There are 7 hidden switches. A switch that is on adds its own fixed numbers to the row, and there is some noise. The rows also spread widely along 12 directions, which tell nothing about the answers.
(in the rows, 100 means zero)
Some rows, each with its switches (1 for on, 0 for off) after it:
109 83 110 92 103 118 90 104 104 104 119 115 84 110 132 88 75 125 75 99
 107 112
1 1 0 0 1 1 0
97 88 132 59 114 99 106 123 95 130 89 102 94 89 100 108 98 71 76 119 138
 90
0 0 1 0 0 0 1
129 113 79 98 103 85 107 128 112 66 100 69 77 56 102 89 108 78 147 108
 86 80
0 1 0 1 0 0 1
95 121 126 89 99 102 104 117 80 85 111 124 77 93 117 85 80 99 61 93 130
 80
1 1 1 0 0 0 0
128 121 118 134 107 75 121 81 85 49 109 105 109 92 94 69 116 63 157 92
 114 106
0 1 1 0 0 0 0
95 81 98 133 105 97 97 77 110 82 100 109 89 128 92 99 100 118 115 87 110
 86
0 1 0 0 1 1 1
104 86 74 104 97 89 93 84 90 92 110 98 86 108 116 81 106 107 126 118 98
 122
1 1 1 0 0 1 1
84 99 109 83 92 94 108 85 67 102 84 115 106 113 105 96 120 81 89 121 115
 92
1 0 0 1 0 0 0
98 89 86 98 89 91 75 102 108 82 90 112 101 123 83 95 94 132 111 82 106
 70
0 0 0 1 0 1 0
118 96 95 119 90 61 92 83 88 73 98 111 101 112 116 86 70 108 121 84 129
 74
1 1 0 0 0 1 1
84 85 113 106 114 89 95 57 89 99 101 100 100 121 110 113 119 101 106 104
 119 110
1 0 1 0 1 1 0
112 52 56 111 83 108 96 128 106 94 105 119 107 130 75 77 100 122 134 95
 103 96
0 0 0 1 1 1 1
91 44 70 66 100 100 95 124 91 112 104 98 133 106 106 117 124 95 120 101
 118 88
1 0 0 0 0 1 0
79 111 91 89 103 104 105 109 92 83 97 102 50 91 88 94 122 99 76 102 118
 76
0 0 0 1 0 1 0
149 112 133 96 100 124 90 106 108 104 92 125 95 113 120 69 64 103 91 98
 92 112
1 0 0 0 0 1 0
118 107 136 85 117 91 91 93 125 92 94 85 43 74 108 84 80 98 85 123 113
 100
0 1 0 0 0 0 0
132 131 107 88 92 141 107 126 90 92 105 143 90 119 84 42 109 100 107 108
 79 137
0 1 0 1 0 1 0
89 94 73 113 100 99 105 94 88 106 126 107 64 105 119 105 100 114 74 95
 126 99
0 1 0 1 0 1 0
101 116 88 133 117 114 122 95 103 87 122 88 76 88 105 124 122 85 105 83
 111 83
0 1 0 1 0 0 0
118 119 84 131 97 121 101 91 102 111 94 100 70 120 105 104 106 98 110
 111 83 101
1 1 1 1 0 0 1
88 108 107 86 91 93 102 112 89 68 78 113 65 94 101 72 109 93 81 105 110
 69
0 1 0 0 0 1 0
116 112 82 92 97 95 84 116 102 93 122 97 79 91 96 99 90 113 114 94 113
 97
1 1 0 0 0 0 0
86 130 111 114 88 94 94 56 74 101 75 124 79 143 110 102 105 110 69 99
 116 81
1 1 0 1 0 1 0
92 85 102 93 123 136 122 117 104 96 99 94 122 96 101 123 153 69 118 90
 89 91
0 0 0 0 1 1 0
104 101 61 78 81 89 70 104 94 145 85 94 98 128 117 124 96 122 101 111
 102 92
1 1 0 1 0 1 1
101 118 120 71 100 118 77 116 108 87 80 121 106 119 80 89 103 118 99 89
 85 86
0 0 0 0 0 1 0

New rows. What belongs after each?
103 115 91 104 91 105 107 125 93 90 94 116 92 107 87 93 103 97 103 93
 107 72
0 1 0 1 0 0 1
114 83 106 95 103 129 113 133 100 111 105 120 103 111 107 97 95 98 81 84
 116 86
0 0 0 1 1 1 0
93 89 100 115 115 100 103 57 94 102 107 104 56 115 103 106 109 104 84
 110 129 103
1 0 0 1 0 1 0
96 56 90 109 105 75 91 102 122 69 87 93 88 108 74 102 97 120 126 85 126
 51
0 0 0 1 1 1 1
120 111 91 103 105 85 110 109 90 41 125 101 78 65 72 60 106 85 150 103
 108 103
1 0 0 0 0 0 1
117 79 101 101 110 117 84 105 122 81 114 105 84 101 108 94 75 126 101 85
 96 93
1 0 0 0 0 1 0
75 82 71 78 111 95 120 122 77 65 136 87 67 59 100 89 140 81 114 119 122
 95
1 1 1 1 0 0 0
110 122 96 115 91 91 111 107 88 87 114 95 59 82 131 78 92 93 89 109 105
 102
0 1 1 1 1 0 0
122 89 96 96 100 87 100 98 103 106 95 100 71 100 107 75 95 92 108 121
 116 113
0 1 0 0 0 1 1
102 127 99 92 93 106 119 98 62 93 105 137 89 122 81 58 132 84 103 110
 121 124
0 1 0 1 0 1 0
124 63 100 134 101 84 120 92 98 107 107 93 154 109 143 119 94 73 132 82
 121 90
0 1 0 0 1 0 0
136 93 83 135 94 108 117 113 103 99 104 100 99 103 135 85 95 84 124 96
 88 111
0 1 1 0 1 1 1
107 104 90 94 102 85 83 75 107 115 108 86 58 98 129 101 81 122 86 120
 103 116
0 1 0 1 0 1 1
90 98 122 96 95 104 121 87 69 103 86 121 106 111 117 75 122 65 85 128
 104 117
0 0 1 0 0 0 0
101 97 63 108 104 106 104 98 101 92 100 84 81 98 103 108 139 92 127 105
 87 98
0 1 0 1 0 1 0
74 104 81 122 86 73 105 80 87 72 66 91 80 105 124 109 119 89 96 102 101
 52
0 1 0 0 0 1 1
111 94 114 80 125 115 121 109 98 115 111 80 102 75 104 126 129 61 115
 109 118 96
1 0 0 1 1 0 0
61 89 92 103 101 96 112 84 63 82 109 109 121 114 121 115 136 93 97 88
 119 89
1 0 1 0 1 1 0
105 97 112 77 117 106 90 108 106 131 133 101 75 96 107 108 81 116 75 107
 135 118
0 1 1 1 0 0 0
115 61 86 113 90 116 102 104 107 96 101 99 105 104 128 87 96 100 109 117
 77 110
1 0 0 0 1 0 0
108 136 101 99 100 97 96 105 84 101 120 121 95 114 61 101 102 110 108 74
 139 94
0 0 0 1 0 0 0
112 98 105 83 100 89 103 80 76 116 113 117 120 118 106 83 111 87 117 114
 121 146
0 0 0 0 0 1 0
103 135 80 97 67 105 100 116 74 130 82 115 77 118 113 88 112 87 75 118
 97 104
0 1 0 0 0 0 0
116 96 94 78 94 75 97 111 91 79 103 88 86 67 115 76 88 87 120 126 98 104
1 0 0 0 0 0 1
91 84 92 108 87 75 110 85 68 81 109 127 128 124 115 80 108 96 112 90 131
 100
0 1 0 0 0 1 0
96 101 140 93 125 119 109 94 104 76 120 114 109 95 116 105 93 110 83 77
 108 92
0 0 0 1 1 1 0
73 117 105 71 93 78 115 124 58 89 97 115 75 83 106 82 109 76 65 105 141
 77
0 0 1 0 0 1 1
108 88 121 54 92 133 93 134 103 131 77 128 83 120 92 67 96 104 63 136 97
 111
0 1 0 1 0 0 0
102 110 118 109 96 84 103 96 75 52 95 123 119 107 115 82 91 93 109 71
 118 70
1 0 1 0 0 1 0
96 69 60 126 87 128 94 106 99 98 100 119 102 134 123 101 92 127 96 95 74
 89
1 0 1 1 0 1 1
105 117 100 84 107 112 101 119 95 118 107 112 54 104 83 94 112 93 78 101
 139 100
0 1 0 0 0 1 0
126 112 96 84 78 87 74 108 90 91 88 121 88 118 107 52 73 119 114 116 92
 115
1 1 1 0 0 1 1
98 74 123 75 121 92 83 96 126 90 93 91 66 88 96 97 89 113 86 106 120 85
0 0 0 0 0 1 0
108 77 112 92 120 118 110 84 97 103 109 107 103 105 113 96 112 85 104
 112 106 121
1 0 0 0 0 1 0
98 98 84 115 95 74 89 71 85 86 90 87 117 113 141 114 111 93 127 96 95 85
1 1 1 0 0 1 0
87 116 129 94 109 122 124 87 66 94 100 133 126 119 135 104 112 82 69 90
 110 87
1 1 0 1 0 1 0
143 139 130 78 116 123 79 106 112 104 122 120 91 112 55 87 87 117 125 92
 111 125
1 0 0 1 0 0 0
83 123 84 96 94 117 122 116 66 102 119 113 102 96 109 94 129 78 97 110
 94 119
0 0 1 0 0 0 1
115 113 88 134 89 94 122 110 77 62 106 116 101 99 107 70 109 81 131 83
 100 96
0 0 1 0 1 1 1
85 111 85 73 95 50 87 85 71 123 108 95 107 110 106 118 107 103 107 100
 153 99
0 1 0 0 0 1 1
95 76 106 74 96 124 83 114 116 128 88 111 84 117 109 94 91 118 64 128 91
 105
0 1 0 0 0 0 0
110 73 104 86 114 108 83 95 125 91 81 80 89 92 126 110 103 100 109 112
 83 84
1 1 0 0 0 1 0
107 83 94 114 112 78 113 81 104 99 111 73 48 77 105 101 106 85 104 118
 135 99
0 0 0 1 1 0 0
116 108 102 109 97 92 62 78 127 73 74 83 104 109 100 112 93 122 139 98
 60 78
1 0 0 0 0 0 0
92 56 96 93 118 124 123 129 106 87 131 104 95 82 82 90 118 91 111 107
 115 108
0 0 0 0 1 0 1
101 152 121 100 95 89 93 75 77 97 89 110 61 112 102 95 104 99 79 100 121
 97
1 0 0 0 1 1 0
102 86 120 100 104 101 120 75 85 93 80 104 136 109 130 94 123 65 115 124
 86 104
0 1 0 1 0 0 0
101 108 134 82 119 110 82 78 102 116 102 114 107 131 79 111 109 107 110
 103 121 111
1 1 1 0 0 0 0
106 127 117 116 117 107 117 93 94 98 123 103 83 89 109 119 96 89 82 79
 128 86
0 0 0 1 0 0 0
102 79 96 84 108 105 83 113 122 72 92 84 104 89 102 108 106 108 127 103
 81 72
1 1 0 0 0 0 0
125 123 127 77 111 78 78 94 95 108 108 116 139 123 87 101 94 104 136 77
 134 110
0 1 1 0 0 1 0
119 108 112 104 92 98 97 100 94 74 90 112 110 110 126 78 94 99 113 93 90
 94
1 1 0 0 1 1 0
95 75 99 87 128 76 122 114 102 62 122 80 96 58 101 109 120 74 131 86 141
 70
0 1 0 0 0 1 1
107 75 79 97 100 108 103 102 97 96 106 87 121 87 167 118 92 96 97 99 77
 89
1 0 0 1 0 1 0
93 86 119 96 132 119 97 71 110 94 103 99 113 113 96 130 122 101 112 91
 105 90
1 0 0 1 0 1 0
106 121 135 46 103 105 87 116 83 126 80 127 140 127 108 92 97 99 93 107
 102 107
0 1 1 1 0 1 1
72 92 87 66 114 115 121 118 76 106 117 106 62 85 103 102 129 88 69 121
 132 94
1 1 0 1 0 1 1
117 59 127 97 123 73 114 99 104 86 102 93 92 85 103 88 94 76 116 95 155
 83
0 0 1 1 1 1 0
114 118 100 95 91 77 96 104 76 38 127 129 97 98 94 54 84 118 123 80 122
 92
1 1 0 1 0 1 0
113 83 99 82 114 103 65 102 123 119 123 90 117 115 72 130 96 132 134 83
 121 104
1 0 0 0 1 0 0
133 111 103 95 93 96 107 137 96 106 85 101 93 91 111 91 97 73 105 87 120
 79
0 0 0 0 1 1 0
102 72 53 112 100 84 119 117 88 85 123 79 51 63 124 99 103 81 102 105
 131 81
1 0 0 0 0 1 1
92 90 109 64 109 98 109 125 97 76 72 95 85 83 100 78 125 76 104 125 97
 76
0 1 1 1 0 1 1
89 77 115 109 98 92 90 57 94 70 60 117 124 140 102 100 111 106 112 97 94
 65
1 0 0 1 0 1 0
102 123 131 93 137 83 74 57 123 114 91 72 76 103 88 149 109 105 108 86
 130 81
0 0 1 1 0 1 0
87 81 87 91 105 105 116 100 86 99 101 97 82 92 114 96 131 80 92 118 109
 105
0 0 0 0 0 1 0
137 126 128 105 103 105 120 92 85 100 91 116 121 111 108 83 111 67 121
 95 105 115
0 0 0 1 1 1 0
100 116 134 76 123 103 95 76 95 71 122 102 60 79 126 71 94 107 87 122 98
 132
1 1 1 0 0 1 0
129 111 95 98 93 109 106 133 90 118 110 110 98 103 112 88 98 85 104 89
 116 113
0 0 1 0 1 1 0
76 40 94 91 115 104 87 89 109 111 99 100 107 120 112 123 99 116 91 105
 116 85
1 0 1 0 0 1 1
114 92 105 160 105 129 104 51 109 142 97 111 77 156 99 126 103 102 90 99
 113 112
1 0 0 0 1 0 0
100 70 76 97 105 88 86 97 119 79 109 90 56 92 87 88 92 126 111 109 108
 93
0 0 0 1 0 1 1
104 154 102 120 104 114 96 75 74 80 125 138 113 135 69 99 112 117 127 67
 105 114
1 0 0 0 0 1 1
149 125 103 149 104 104 126 82 96 99 112 106 38 94 128 69 77 79 86 101
 118 119
0 0 0 1 0 1 0
102 111 114 57 93 93 86 111 83 64 94 115 143 98 105 62 118 96 136 110 67
 123
0 0 1 0 0 1 0
142 100 126 104 97 86 99 76 92 123 55 113 142 143 114 97 95 78 134 107
 109 94
1 1 0 1 1 1 1
98 130 116 100 109 97 106 75 86 95 110 104 78 103 119 97 113 100 89 102
 109 113
0 1 0 1 1 1 0
96 122 122 88 106 77 95 61 82 90 83 103 85 108 117 96 107 93 93 112 119
 92
1 1 0 1 0 1 0
91 84 98 85 109 124 124 113 86 103 105 115 113 104 118 97 119 82 90 108
 100 100
0 1 0 1 0 1 1
127 108 99 78 93 103 81 130 110 110 95 97 135 99 104 110 90 100 126 87
 90 92
0 0 0 0 0 0 0
99 85 109 129 103 79 95 81 102 66 113 105 109 104 107 97 81 111 114 76
 116 83
0 0 1 0 0 0 0
124 118 128 78 116 103 80 98 121 117 96 96 86 105 81 102 98 102 111 108
 113 108
0 1 0 0 0 0 0
94 84 101 103 115 126 113 119 106 97 109 112 61 101 110 96 102 100 67 95
 120 80
0 1 1 1 0 1 0
89 94 127 81 106 108 103 63 83 130 86 119 116 135 123 98 120 89 80 127
 104 132
0 1 0 0 0 1 0
